There are 6 hidden switches. A switch that is on adds its own fixed numbers to the row, and there is some noise. The rows also spread widely along 5 directions, which tell nothing about the answers.
Some rows, each with its switches (1 for on, 0 for off) after it:
[ 20  27  -6 -26 -20   1 -17 -26   0 -23  12  29  10 -13 -11 -11   4  18
 -12 -10  15 -32   4  -1   0]	1 1 1 0 0 0
[  0  19 -10 -11 -24  10   2 -15  19  -5  -6  32  10 -10   9  -2  16  -5
   1 -13  12  -1 -16  14 -24]	1 1 1 0 1 0
[  5  17  20  -9 -16  18  -7 -18  14  -9  21  36  28  -3  13   2  15  11
  -3  -7   5  -9  -7  -6   1]	0 1 0 0 0 1
[ -4  10 -10 -11 -25  10  -7 -17   4 -17  18  29  -5 -27  -8 -11   2  -9
 -10  21  25 -34 -30  10 -14]	0 1 1 1 1 1
[  0   1   3  -9 -19   8  -7 -20   8 -12  14  18 -20 -17   9  -1  10  14
 -17   6  20  -3 -18  -2   0]	0 1 1 0 1 1
[ -8  13 -11 -13 -22   8   0 -12   1 -14   5  31  17 -17  -1   2  -2  -8
   5  -1  22 -22 -18  11 -18]	1 1 0 0 1 0
[  2  -6  -1  -5 -24 -10   0  -7   7  -3  -6  14  10 -15  10   8   9  -1
  -6 -18  10  12 -14   3  -8]	1 0 1 1 1 0
[ 11  23   6   0 -18  11  -7 -26  14 -17  14  33  10  -3   5  -6  17  18
 -13 -11  13 -15  -2  -3   0]	0 0 1 0 0 0
[ -7  -5   4 -17 -17  -5   1  -5   3   2   2   8  13 -10   7  12   3  -9
  -4   0   6  -2 -22   1  -9]	1 0 0 0 1 1
[  9 -20  11 -18 -15 -15  -8  -3  -9  -3  -4 -12 -18 -13  15  14  -2  17
  -8  -3   3  20  -1 -12  14]	0 1 0 0 1 0
[  8   8   1 -30 -15  -1  -2   0   7  12 -17   8  32   2  10   9   8 -13
  11  -8 -14   7 -10   9 -24]	1 1 0 0 0 0
[ -6  -4  -3 -11 -16 -14  -5 -13 -21 -15  12  16  19 -26  -9  12 -21  -3
  -1   0  26 -28 -15  -1   2]	1 0 0 0 1 0
[  3   5 -10 -20 -22   3  -3  -1   6  -5  -8  -2 -24  -6   9  -3  12  -2
  -5  10   1   2 -14  10 -15]	0 1 0 0 1 0
[ -4  -4  -6 -12 -16 -15   0 -14 -16  -3   0  16  27 -26 -10  11 -17 -12
   4   2  22 -19 -24   6 -10]	1 0 1 0 1 0
[  4  30  -6 -12 -26   8   0 -18  14  -8  -3  44  41 -16  -3  -5  11  -9
  10 -16  15 -17 -13  13 -22]	1 1 1 0 1 0
[  8  14   0 -30 -25   0  -5   0  19   4  -9   6  14  -1   9   1  20  -6
  -3  -7 -11   5 -10   6 -13]	1 1 0 0 1 1
[-10 -25  -3 -21  -6  -4  -1  -5 -20   1   1  -3 -15 -12  15  21 -15   1
  -4  10  13   6 -22   3 -14]	1 1 0 0 0 0

New rows, each followed by its switches (1 for on, 0 for off):
[ 16  15   3 -11 -18  12 -10 -19  19  -9   2  18 -15   2  17  -6  25  22
 -15 -10   2   9  -2   0  -5]	0 1 1 0 0 0
[ 11  16   1 -15 -25   6  -5  -4  23  -5 -10   9  -6   3  17  -3  27   8
  -3 -11  -7  13  -2   3  -9]	0 1 0 0 1 0
[ -5  -2 -10 -24 -11  11  -7 -18   0  -5  12  13 -26 -11   9   0   4   1
 -19  19  16 -12 -29  10 -23]	1 1 1 0 0 1
[  2  27  -3 -18 -25  20  -7  -9  15  -9  12  31  24  -6  -1 -12  14 -17
   3  17   2 -35 -25  15 -24]	0 1 0 1 0 1
[ -1  -4  -3  -5 -16   2 -10 -14 -12 -26  23  10 -22 -14   1  -1  -7  10
 -16  14  22 -28 -14  -1   2]	0 0 0 1 0 0
[  7   8 -13 -28 -21  -6  -7  -3  -8  -7  -7  -3  -9 -14  -8  -5  -2  -9
   0  21   3 -20 -16   9 -12]	0 1 0 0 1 0
[ -5  -2  -5 -27 -11   7  -8 -11  -6  -9  15  11  -8 -10   4   6  -2   0
 -10  17  13 -20 -23   5 -14]	1 1 0 0 0 1
[  7  15   4  -6 -24   9 -10 -16  12 -25  13  23 -10 -10  10  -4  15  22
 -13 -13  16  -5   3  -6  10]	0 1 0 0 1 0
[ -1 -14   2 -12 -15  -9  -6 -15   2  -7  11   4 -21 -15  12   9   6  14
 -26  -3  17   7 -17  -7   4]	1 0 1 0 1 1
[-10   0  -9  -7 -16   3   0 -18  -5  -9   6  29   4 -26   4   8  -6  -2
  -1  -1  30 -11 -23  10 -18]	1 1 1 0 1 0
[ -5  10  -3  -6 -20   9  -4 -15   1 -18  12  25   1 -17   6   1   2   4
  -1   4  23 -16 -14   4  -6]	0 1 0 0 1 0
[  7  -6   2 -22 -10   1 -13 -19  -6  -7  15   3 -27 -13   4   1   1  15
 -21  21  11 -11 -19  -5  -1]	0 1 1 0 0 1
[ 17  -8   7 -37 -19 -21 -14   0 -14   1  -1 -17  -3 -16  -6   4  -6   3
  -9  16  -7  -7  -9 -10  13]	0 1 0 0 1 1
[ -2  -3  13  -2 -18   0  -4 -11   3  -8  15  14  10 -11   9  10   5   5
  -9   0  11  -3 -16  -7   7]	0 0 0 0 1 1
[  8  10   5 -26 -23  -1  -7  -5  13  -4   2  12  10  -7  10   4  14   4
  -9 -11   1   1  -7  -1  -1]	1 1 0 0 1 1
[  5   7  10  -9 -14   7 -10 -17  -3 -15  15  22  10  -9   8   6   0  13
  -3  -1  14 -12  -5  -6   2]	0 1 0 0 0 0
[  1   6 -10 -25 -21  -3  -1   0   5   1 -14   8  10  -8   7   5   5 -13
   6  -3   0   0 -14  12 -21]	1 1 0 0 1 0
[  4  17   8  -5 -23   8  -5 -14  10 -16   7  30  18 -13   6   1   9   9
   2 -13  14  -8  -2  -2   3]	0 1 0 0 1 0
[ -1   5   2 -20 -12  12  -7 -11  -3  -5  16  14  -4  -8   4   1   1  -2
  -6  26   8 -22 -24   5 -12]	0 1 0 0 0 1
[ 17   3  -8 -26 -27 -18 -12 -11  -6 -13  -3   8  -2 -25  -8  -4  -1   8
 -12  -9  11 -12  -2   0   3]	1 1 1 1 1 0
[ -6 -16   2  -8 -15 -15  -4 -10 -13 -14   8   5  -5 -18   8  18 -10  11
 -10 -11  21   2  -8  -7   9]	1 0 0 0 1 0
[  9  -2  -5 -15 -13  -6  -7 -13  -6  -2   0  -3 -14  -7   0  -1   1  -1
 -10  18   3 -13 -20   5 -13]	0 0 1 0 0 0
[-19   9   6   5 -19  18   5 -14  20 -11  17  37  17  -7  19   9  17  -3
  -5 -13  20   0 -23   5 -13]	1 0 0 0 1 1
[  0  14 -14 -15 -26   7 -10 -20  -5 -22  21  29  -5 -32 -18 -16  -4  -9
 -10  28  29 -49 -30  12 -12]	0 1 1 1 1 1
[ -1   1  -2 -14 -18  -6 -10 -18 -14 -26  17  24   2 -26  -3   7 -13  14
  -8  -8  32 -20  -3  -6   9]	1 1 0 0 1 0
[  6  15   4 -24 -24   6  -6  -7  22  -6   1  16   5  -1  14   1  24   7
 -10 -16  -1   7  -5   1  -5]	1 1 0 0 1 1
[ 16   2   0 -42 -16  -9 -17  -6  -6  -5   6  -7  -8  -5  -1   1   2   7
 -17   9  -7 -15  -5  -5   1]	1 1 0 0 0 1
